There are 3 nested groupings, the coarsest first. Each group lies inside one group of the grouping before and may be the whole of it. The rows also spread widely along 9 directions, which tell nothing about the answers.
Known rows, each followed by its group in each grouping:
[31, 40, 31, -42, 3, 16, -61, 39, -4, -73, -86, 23, 7, 12, 71, -28, 20, -41, -17, 32, 16, 73, -35, 10, -1, -51] -> Q_979 fim Q_725
[-29, 28, -22, 1, 29, 17, 19, 8, 20, 43, 59, -19, -44, 13, -5, 51, 28, 82, -23, 38, -29, -34, -18, 19, 5, -9] -> Q_979 dirin Q_825
[13, 3, 35, 0, -13, -29, -38, -4, -47, -40, 19, 39, -9, -30, 13, -107, -13, 21, 47, 31, 27, 31, 1, 73, -15, 28] -> Q_674 feno Q_664
[-27, 52, -67, -35, -36, 2, 26, 25, 33, 24, -31, 36, -19, 14, -57, 42, 6, 9, -26, 28, -2, 26, 14, -66, 22, -53] -> Q_2 fab Q_483
[-19, 3, -12, -31, 23, 35, 3, 30, 19, -8, -14, -7, 14, 28, -3, 32, 5, 13, -37, 20, 1, 1, 1, -13, 5, -28] -> Q_2 fab Q_227
[2, 0, 4, 5, 23, 47, -3, -13, 1, -5, 12, -20, 18, 22, 8, 12, -32, -11, -13, -18, -2, -30, 11, 11, 11, 21] -> Q_979 fim Q_475
[-25, -67, 15, -58, 66, 15, -35, 22, 20, -47, 45, -42, 36, 43, 0, -22, -6, 18, -28, 23, 41, 7, 37, 20, -23, 22] -> Q_979 Fusuk Q_586
[18, 19, 41, 29, -35, 4, -17, -36, -59, -47, -3, 40, 9, -28, 26, -82, -45, -38, 67, -5, 7, 6, 35, 28, 10, 27] -> Q_679 Kov Q_515
[-45, 13, -20, 14, 6, -25, -5, 16, -53, -38, 44, 76, -19, -32, -58, -80, -40, -18, 34, 6, 21, -18, -2, 8, -61, 10] -> Q_679 Kov Q_176
[1, -2, -42, -17, 43, 35, -25, 49, 25, -23, -34, 12, 26, 23, -23, 9, -12, -54, -56, -29, 19, 4, -69, -23, -68, -51] -> Q_679 Kov Q_677
[-9, -3, 44, -1, 16, 31, -8, -23, -29, -26, 11, -24, 25, 12, 51, -10, -16, -16, 21, -2, 5, -26, 32, 18, 39, 12] -> Q_740 Lur Q_473
[-6, -14, 36, -27, -11, 17, 7, -26, 8, -12, 9, -32, 27, 21, 28, -7, 5, 20, 29, 26, 8, 22, 74, 0, 69, 12] -> Q_2 kapu Q_168
[2, -18, -21, -11, -25, -29, -1, 23, -16, 8, -19, 41, 26, 7, -49, -64, -22, -43, 37, -44, 18, 2, 12, 9, -9, 40] -> Q_740 femuf Q_563
[32, -9, 7, 24, 0, 24, -28, -61, -14, -19, 9, 10, 11, -3, 0, -57, -48, -55, 25, -47, 26, 11, -27, 33, -16, 4] -> Q_2 fab Q_57
[-2, -28, 0, -7, -18, -6, 22, 32, -18, -3, -5, 22, 53, 12, -42, -56, -35, -32, 39, -24, 10, -11, 75, -2, 19, 57] -> Q_679 sas Q_425
[-44, 2, -6, -44, 12, -9, 5, 12, 25, -18, 22, -2, 10, 22, -12, 4, 30, 13, -10, 42, 23, 34, 34, -37, 23, -40] -> Q_2 dafo Q_949
[17, 31, -33, 12, -3, 12, 13, 50, -3, 32, -38, 40, -13, -1, -30, -6, -6, 7, -12, -24, -19, -15, -58, 39, -32, 16] -> Q_2 kapu Q_491
[-15, 39, 44, 12, 9, 35, -17, -3, -46, -31, -27, -6, 24, 6, 81, 6, 8, -40, 17, -2, -11, -12, -16, -1, 39, -45] -> Q_740 Meb Q_751
[-31, 5, 37, 24, 43, 28, 6, 32, 2, 36, 9, -50, 61, 20, 49, 32, 79, -8, 17, -25, -37, -27, -33, -9, 58, -67] -> Q_674 feno Q_827
[-14, 6, -12, -2, -17, 31, 38, 32, 8, 50, -8, -15, 49, 20, -30, 38, -23, 34, -9, -7, -24, -53, 67, -17, 62, 44] -> Q_674 temi Q_192
[-41, 29, -20, 19, 55, 35, -8, -20, -29, -10, 49, 11, -23, -1, 1, 17, -13, -10, -16, -10, 7, -44, -70, 10, -39, -41] -> Q_740 femuf Q_669
[11, -27, 63, -11, 57, 13, -11, 59, -32, -7, -12, -23, 26, 17, 69, -23, 43, 24, 8, -2, -20, -32, -33, 86, -1, 25] -> Q_740 vuse Q_653
[-36, -19, -25, -42, 36, -3, -7, -1, 16, -13, 68, -8, -31, 22, -36, -6, -9, 56, -22, 46, 32, -12, 17, 15, -27, 13] -> Q_740 Lur Q_124
[-14, 49, 11, -10, -24, 20, 5, 66, -40, -16, -78, 43, 48, -3, 9, -6, -29, -22, -8, 7, -11, -14, 26, -22, 35, 2] -> Q_674 temi Q_783
[-1, -27, -37, -43, 1, -35, -28, -11, 55, 1, 12, -14, 15, 35, -32, -22, 33, -39, 5, -6, 44, 57, -11, -36, 3, -51] -> Q_740 Lur Q_769
[38, 8, -26, 24, -26, 37, 2, -21, 32, 52, -29, -22, 45, 23, -21, 28, -33, -32, -6, -59, -7, -14, -8, -13, 39, 3] -> Q_674 temi Q_296
[-37, -16, -38, -10, 24, -38, 12, 60, 20, 47, 39, 13, 16, 12, -62, -20, 49, 22, 8, -2, -2, -15, -20, -2, -9, -19] -> Q_674 Keton Q_580
[17, -44, 31, -67, 28, -23, -21, 76, 28, -19, -16, -17, 23, 36, 18, -37, 52, 50, -3, 45, 8, 39, 31, 47, 6, 32] -> Q_979 fim Q_90
[25, 18, -13, 14, -43, -3, -11, -99, 49, 36, 42, -29, -7, 10, -8, 5, 0, 6, 28, 7, 22, 46, 21, -18, 62, -39] -> Q_674 tokin Q_685
[-7, 35, -54, -28, -7, 51, 21, 8, 45, 22, -26, -7, -6, 33, -29, 69, -25, 21, -56, 11, -1, -2, 6, -35, 12, -13] -> Q_2 kapu Q_491
[-64, 26, -48, -43, 22, -9, -2, 53, 9, -10, 12, 29, -13, 19, -47, 17, 12, 15, -33, 38, 7, 8, 5, -46, -20, -39] -> Q_979 Fusuk Q_586
[-9, 13, 10, 23, -28, 20, 32, 32, -42, 21, -24, 26, 43, 1, -17, -19, -41, -25, 38, -46, -36, -62, 65, -1, 52, 73] -> Q_979 fim Q_725
[-29, -5, 38, -32, 51, 18, 5, 112, -36, -43, -37, 12, 50, 16, 34, -23, 31, -1, -7, 26, -9, -13, 14, 21, -4, -5] -> Q_679 sas Q_425
[-32, 46, -10, 19, -32, 11, 38, 21, -23, 29, -31, 31, 22, -2, -18, 7, 1, -32, 31, -24, -31, -24, 20, -35, 49, -10] -> Q_2 kapu Q_491
[-23, 17, -54, 8, -18, -15, -2, 47, -26, 4, -35, 71, 45, -8, -74, -54, -46, -88, 9, -57, 18, -16, -14, -37, -23, -5] -> Q_674 Keton Q_580
[2, -10, -35, -17, 9, 14, -12, -5, 59, 28, -1, -32, 44, 37, -30, 29, 8, -19, -29, -16, 19, 19, -15, -42, 18, -46] -> Q_674 temi Q_783
[7, -6, 19, -29, 2, 8, -3, 101, -41, -28, -82, 51, 50, 4, -1, -60, -14, -30, -1, -15, -4, -3, 8, 30, -10, 36] -> Q_2 fab Q_57
[-2, -31, -17, -30, 67, 17, -25, 44, 31, -7, 5, -11, 10, 30, -14, -9, 32, 0, -42, -4, 19, 12, -72, 24, -53, -41] -> Q_2 fab Q_57
[-17, -24, 66, -1, 20, -30, -22, 27, -60, -47, 6, 32, 34, -18, 28, -111, 23, -35, 65, 3, 14, 17, 6, 48, 2, -2] -> Q_2 fab Q_483
[-14, 6, 30, -57, 15, 14, -11, 72, -4, -31, -59, -13, 42, 32, 55, 12, 40, -7, -14, 31, 0, 13, 22, -13, 45, -30] -> Q_740 Lur Q_769
[43, 24, 28, 5, -47, 6, 9, 30, -36, 15, -60, 21, 12, -1, 34, -27, -15, 5, 39, -12, -26, -19, 31, 50, 52, 62] -> Q_740 Lur Q_473
[17, 7, -52, 3, -26, 15, 50, 12, 32, 83, 19, 3, -28, 15, -67, 34, -11, 81, -9, -4, -28, -38, 19, 26, 19, 57] -> Q_2 fab Q_57
[-48, -10, 31, -20, 53, -3, -21, 40, -40, -45, 9, 10, 27, 8, 27, -38, 20, -33, 10, 8, 15, -14, -12, 6, -12, -30] -> Q_740 Lur Q_473

New rows, each followed by its group in each grouping:
[-35, -18, -6, -9, 47, -2, -13, 22, 2, -12, 20, 7, 26, 13, -22, -32, 30, -40, 0, -16, 17, 9, -43, -12, -27, -58] -> Q_2 fab Q_57
[-23, -52, 31, -11, 32, -39, -28, -8, 14, -8, 61, -22, 42, 12, -9, -66, 40, -8, 39, 7, 36, 30, 13, 13, 11, -28] -> Q_674 tokin Q_685
[-12, 8, 16, -4, -9, 5, 9, 49, -21, 11, -24, 10, 41, 6, -4, -14, -6, 8, 11, 3, -11, -21, 34, 5, 37, 21] -> Q_674 temi Q_296
[-29, 10, 29, -21, 25, -13, -31, 29, 0, -25, -8, -7, 35, 10, 31, -20, 55, -18, 6, 31, 13, 39, -19, -17, 21, -80] -> Q_674 temi Q_296
[9, -1, -25, 32, -13, 22, 17, -30, 18, 32, 18, -8, 24, 12, -31, 6, -16, -32, 25, -48, -10, -21, 4, -24, 14, -5] -> Q_679 Kov Q_515
[10, 3, -5, -32, -39, -35, 22, 28, 23, 44, -21, -1, 3, 24, -10, 1, 43, 32, 28, 16, -15, 21, 41, -3, 57, 16] -> Q_740 vuse Q_653
[-36, -10, -23, -34, 30, 33, 20, 75, -18, -16, -13, 31, 22, 14, -48, -4, -48, 18, -40, 8, 7, -45, 30, 9, -28, 43] -> Q_2 fab Q_483
[35, 23, 16, -14, -28, -24, -27, 12, 4, 5, -21, 15, -8, -9, 16, -39, 25, 39, 18, 41, 4, 46, -11, 42, 21, -4] -> Q_674 temi Q_192
[-7, 50, 14, -27, -19, 21, 6, 74, -6, 3, -64, 11, 21, 11, 36, 24, 29, 37, -13, 43, -26, 10, 19, -5, 54, -19] -> Q_674 feno Q_827
[17, -36, 1, -30, -4, -8, -33, -17, 22, -18, 24, -13, 21, 14, -17, -53, -16, 17, 5, 17, 45, 39, 24, 27, -2, 18] -> Q_674 feno Q_664
[-67, 56, -15, 5, 49, 1, -3, 70, -63, -24, -3, 62, -25, -17, -4, -12, 7, -16, -14, 12, -11, -46, -69, 3, -50, -45] -> Q_740 Lur Q_473
[-30, -25, -6, -18, 20, -2, -8, -46, 7, -11, 69, -16, 2, 17, -17, -16, -10, 1, 18, 8, 34, 0, 22, -6, 4, -2] -> Q_740 femuf Q_669
[1, 48, 8, -19, -47, -21, 20, 61, 3, 37, -46, 17, 7, 2, 4, 13, 47, 55, 19, 48, -33, 17, 37, -4, 73, -9] -> Q_674 temi Q_296
[-67, -57, -21, -25, 46, -39, -14, -7, 7, -13, 74, 0, 36, 24, -59, -56, 20, -52, 28, -26, 48, 7, 2, -34, -28, -32] -> Q_740 femuf Q_563
[25, -13, -2, -17, 37, 31, -27, 78, -9, -28, -59, 21, 35, 23, 0, -30, -29, -38, -37, -33, 6, -14, -40, 40, -49, 32] -> Q_979 fim Q_475
[10, 75, -41, -38, -45, 16, 10, 37, 22, 17, -45, 27, -35, 7, -3, 48, -1, 73, -40, 69, -10, 18, 17, -7, 38, -15] -> Q_674 Keton Q_580
[49, -36, 44, -31, -9, -16, -38, -34, -7, -35, 20, -9, -11, 9, 39, -78, -4, 37, 40, 29, 37, 44, 23, 90, 5, 56] -> Q_740 femuf Q_563
[46, -3, 24, -26, 0, -15, -48, 9, 13, -24, -18, 2, 3, 5, 28, -53, 15, 27, 2, 37, 29, 58, -26, 57, -7, -5] -> Q_674 temi Q_783
[4, -5, -15, -23, -57, -34, 23, 29, 15, 42, 1, 14, 15, 8, -45, -29, 7, 56, 33, 24, -2, 15, 74, 4, 55, 49] -> Q_674 feno Q_664
[-55, 27, 2, -51, 27, 31, 7, 40, -5, -41, -11, 5, 1, 17, 12, 25, 4, 33, -34, 64, 9, 11, 31, -21, 13, -29] -> Q_2 kapu Q_168
[33, 24, 13, 16, -41, -40, -14, -19, 7, 35, 8, 7, -19, -14, 6, -40, 42, 32, 52, 21, -8, 41, -16, 39, 38, -16] -> Q_674 temi Q_296
[-25, -5, -15, -33, 8, 10, -5, 34, 26, 1, -13, -11, 49, 29, -28, 13, -4, -10, -25, 9, 16, 6, 28, -43, 22, -24] -> Q_674 temi Q_296
[-23, 29, 8, -14, 17, 18, -15, 63, -50, -65, -36, 55, 9, -15, 10, -38, -26, -21, -14, 24, 5, -9, -7, 3, -41, -10] -> Q_679 Kov Q_677
[17, 25, -36, 3, 32, 44, -33, -7, 30, -22, -16, 1, -7, 13, 5, 25, -6, -41, -47, -16, 16, 17, -90, -14, -56, -78] -> Q_679 Kov Q_677
[-38, 30, 8, 22, -12, -41, 5, 25, -54, 10, 24, 49, -13, -23, -18, -55, 23, 0, 62, 1, -24, -13, 7, 16, 13, 4] -> Q_979 Fusuk Q_586
[-13, -28, -21, 9, 30, 18, -13, -53, 15, 7, 52, -21, 23, 24, -21, -5, -16, -52, 8, -51, 30, -15, -30, -13, -11, -23] -> Q_740 femuf Q_669
[-48, 20, -16, -27, 37, 13, -12, -5, 14, -12, 56, -12, -23, 9, -15, 27, 3, 59, -38, 67, 21, 1, -2, -10, -9, -43] -> Q_674 temi Q_296
[-6, -36, -2, -29, 62, 39, -21, 67, -5, -25, -7, -8, 51, 25, -5, -18, -28, 2, -48, -10, 22, -36, -17, 41, -40, 28] -> Q_674 Keton Q_580
[1, 67, -4, 28, -13, 14, 6, 34, -46, 3, -33, 56, -24, -18, 5, -15, -16, -4, 9, -5, -33, -27, -30, 27, -2, 13] -> Q_979 fim Q_475
[-17, 28, 10, 24, -41, -17, 26, -5, -36, 20, -7, 35, 10, -15, -13, -42, 1, -20, 67, -19, -18, 0, 31, -1, 50, 9] -> Q_2 kapu Q_168
[-6, 67, 17, 36, -27, 25, 9, 43, -57, 9, -79, 44, 54, -17, 22, -5, -19, -58, 20, -37, -35, -33, -12, -21, 47, -19] -> Q_674 temi Q_783
[-25, -11, 40, -41, -24, -21, 16, 36, -17, -25, -10, 14, 35, 9, 8, -42, 12, 21, 34, 40, 9, 21, 99, 0, 61, 35] -> Q_2 dafo Q_949
[-16, 49, 45, 35, 2, 34, -6, -24, -65, -36, -7, 26, 1, -25, 54, -21, -13, -31, 32, 0, -15, -16, -16, 18, 25, -36] -> Q_2 fab Q_227
[-20, 36, -46, 45, -20, 20, 12, -58, 2, 45, 33, 8, 7, -4, -56, 19, -53, -33, 8, -46, 0, -35, -7, -39, 18, -20] -> Q_674 temi Q_296
[-13, 7, 14, -17, 4, -4, -20, -35, 12, -13, 38, -19, 5, 8, 11, -11, 8, 30, 8, 49, 24, 29, 23, -4, 31, -28] -> Q_674 temi Q_783
[-17, -2, 34, -15, 26, -10, -25, 29, -25, -31, -14, 4, 27, 10, 38, -42, 38, -37, 25, -2, 8, 10, -21, 11, 9, -35] -> Q_740 Lur Q_124
[-32, 38, 21, -77, -8, 12, -12, 63, -27, -70, -59, 27, 7, 16, 39, -2, -10, 21, -24, 82, 17, 22, 69, -20, 33, -5] -> Q_740 Lur Q_124
[-57, 3, -33, -30, -2, -33, 11, 48, -18, -1, 35, 43, -13, 2, -68, -37, -11, 32, 10, 31, 6, -10, 51, -9, -14, 30] -> Q_979 Fusuk Q_586
[27, 33, 15, -35, -2, 28, -42, 26, -11, -49, -85, 17, 19, 18, 61, -7, 2, -44, -19, 2, 17, 44, -41, 9, 1, -40] -> Q_740 femuf Q_563
[50, -16, -29, 35, -19, 58, 13, -30, 15, 30, -11, -10, 33, 15, -30, 8, -79, -36, -4, -78, -4, -48, 9, 12, -3, 58] -> Q_679 Kov Q_677
[28, 32, 3, 5, -22, -11, -27, 33, -19, -18, -63, 50, 12, -4, 8, -57, 0, -63, 22, -26, -2, 31, -35, 14, -6, -8] -> Q_979 fim Q_475
[-59, 39, -32, -55, -17, -8, 19, 23, 5, -23, 14, 36, -33, 4, -41, 5, -12, 55, -17, 82, 17, 22, 63, -35, 9, -5] -> Q_2 kapu Q_491
[-24, 3, 11, -40, 34, 34, -2, -18, 26, -21, 36, -38, -18, 25, 27, 32, 15, 64, -26, 63, 15, 18, 19, 12, 19, -24] -> Q_2 kapu Q_168
[-14, -8, -5, -11, 19, -10, -7, -32, 8, 8, 60, -13, -26, 12, -3, -14, 25, 37, 20, 19, 16, 4, -14, 30, -3, -8] -> Q_740 femuf Q_563
[-24, -17, -34, -27, -5, -33, -19, -5, 41, 7, 28, -2, 25, 19, -48, -30, 27, -17, 8, 4, 38, 51, 0, -41, 4, -54] -> Q_674 feno Q_664
[-7, 42, 8, 9, -41, -23, -3, -33, -22, -9, 5, 39, -24, -21, 3, -41, 14, -7, 52, 23, 0, 37, 7, -2, 32, -37] -> Q_2 fab Q_227
[-14, 18, 8, -34, 28, 60, -17, 45, -17, -48, -34, 11, 30, 13, 14, 11, -65, 17, -62, 34, 21, -22, 30, 11, -8, 19] -> Q_674 tokin Q_685
[48, -11, 22, -12, 13, 22, -9, 29, 31, 32, -14, -44, 22, 26, 49, 17, 50, 56, -8, 13, -18, 2, -22, 60, 40, 3] -> Q_674 Keton Q_580
[17, -2, 5, 13, 69, 39, -30, 31, -7, -1, -14, -15, 10, 18, 35, 3, 20, -26, -28, -42, -6, -33, -109, 53, -47, -31] -> Q_740 Lur Q_124
[17, -22, 37, -12, 28, 4, -14, -7, 8, -11, 29, -22, -1, 11, 35, -29, 34, 39, 9, 20, 13, 19, -15, 63, 4, 5] -> Q_2 dafo Q_949
[58, -24, -28, 44, -10, 7, 1, 2, 3, 36, 0, 21, 11, -1, -50, -52, -35, -28, 28, -76, -4, -25, -43, 52, -46, 55] -> Q_679 Kov Q_515
[-23, 29, 43, 21, 35, 54, -2, -24, -25, -28, 26, -28, 9, 0, 70, 28, 15, 9, 11, 18, -18, -28, -6, 5, 27, -45] -> Q_679 Kov Q_176
[-58, -11, 3, -65, 21, -15, -6, 69, -9, -43, -10, 16, 31, 25, -12, -23, 12, -4, -9, 39, 23, 4, 52, -32, 8, -9] -> Q_740 Lur Q_124
[-38, -30, -31, -17, 9, -46, 8, 53, -12, 13, 19, 34, 22, 10, -71, -56, 8, -26, 27, -26, 15, -17, 8, -7, -18, 18] -> Q_740 Lur Q_769
[0, 10, 0, -18, -26, -24, -9, 20, 7, -5, -26, 22, 19, 13, -10, -37, 17, -35, 27, 0, 3, 37, 24, -22, 30, -10] -> Q_979 fim Q_475
[-19, 7, 45, 8, -18, -12, -5, -6, -61, -26, -8, 25, 34, -8, 31, -62, -3, -43, 68, -18, 2, -6, 35, 12, 41, 15] -> Q_740 femuf Q_563
[-12, -49, 24, -27, 28, -67, -33, 49, -11, -15, 27, 11, 12, 9, 0, -94, 66, -1, 48, 11, 24, 34, -26, 47, -25, -8] -> Q_740 Meb Q_751
[-24, 26, 16, -17, -28, -14, -6, -1, -22, -17, 12, 20, 1, -8, -6, -31, -14, 30, 23, 55, 12, 15, 60, -3, 39, 5] -> Q_674 temi Q_296
[-4, -6, -53, -1, 16, -12, 21, 50, 67, 94, 12, -28, 16, 34, -60, 50, 64, 36, -22, -18, -22, -11, -49, -16, 12, -38] -> Q_674 temi Q_296
[25, -15, -35, -45, 1, 20, 4, 80, 41, 31, -35, -10, 23, 34, -31, 21, 1, 63, -50, 15, 2, -1, 7, 26, -3, 37] -> Q_674 feno Q_664
[-5, -76, 3, -40, 48, 14, -11, 14, 31, -1, 26, -46, 55, 51, -10, -12, 10, -4, -9, -25, 30, -8, 16, 16, -3, 24] -> Q_740 femuf Q_563
[-2, -35, 7, 2, 13, -9, 1, 7, 34, 48, 29, -44, 50, 26, -3, -5, 61, 7, 26, -22, -5, 6, -4, -1, 45, -26] -> Q_674 feno Q_664
[20, -16, -33, -63, 23, 29, -28, 30, 48, -17, -12, -19, -5, 45, -12, 22, -20, 42, -64, 32, 25, 26, 7, 19, -26, 20] -> Q_979 Fusuk Q_586
[-21, -57, 4, -37, 40, 6, -36, 0, 1, -48, 39, -11, 38, 27, -23, -51, -40, -24, -5, -4, 47, 7, 41, 8, -29, 32] -> Q_979 Fusuk Q_586
[-6, -2, -47, -26, -37, 17, 38, 14, 40, 40, -19, 1, 27, 31, -64, 24, -34, 7, -8, -13, 1, -6, 66, -39, 37, 40] -> Q_2 kapu Q_491
[3, 2, -13, -2, 4, 5, -7, 39, 0, 5, -28, 21, 30, 14, -22, -23, -6, -43, 6, -38, -5, -6, -8, -5, -2, 10] -> Q_979 fim Q_725
[-73, 55, 21, -27, 27, 33, 0, 15, -50, -67, 2, 31, -9, -10, 32, 8, -11, 7, -17, 68, 7, -7, 25, -27, 12, -56] -> Q_2 fab Q_483
[-51, 45, 28, -4, 32, 13, -4, 57, -41, -22, -37, 14, 30, 7, 52, 10, 55, -47, 9, 1, -24, -19, -33, -27, 29, -78] -> Q_740 Lur Q_124
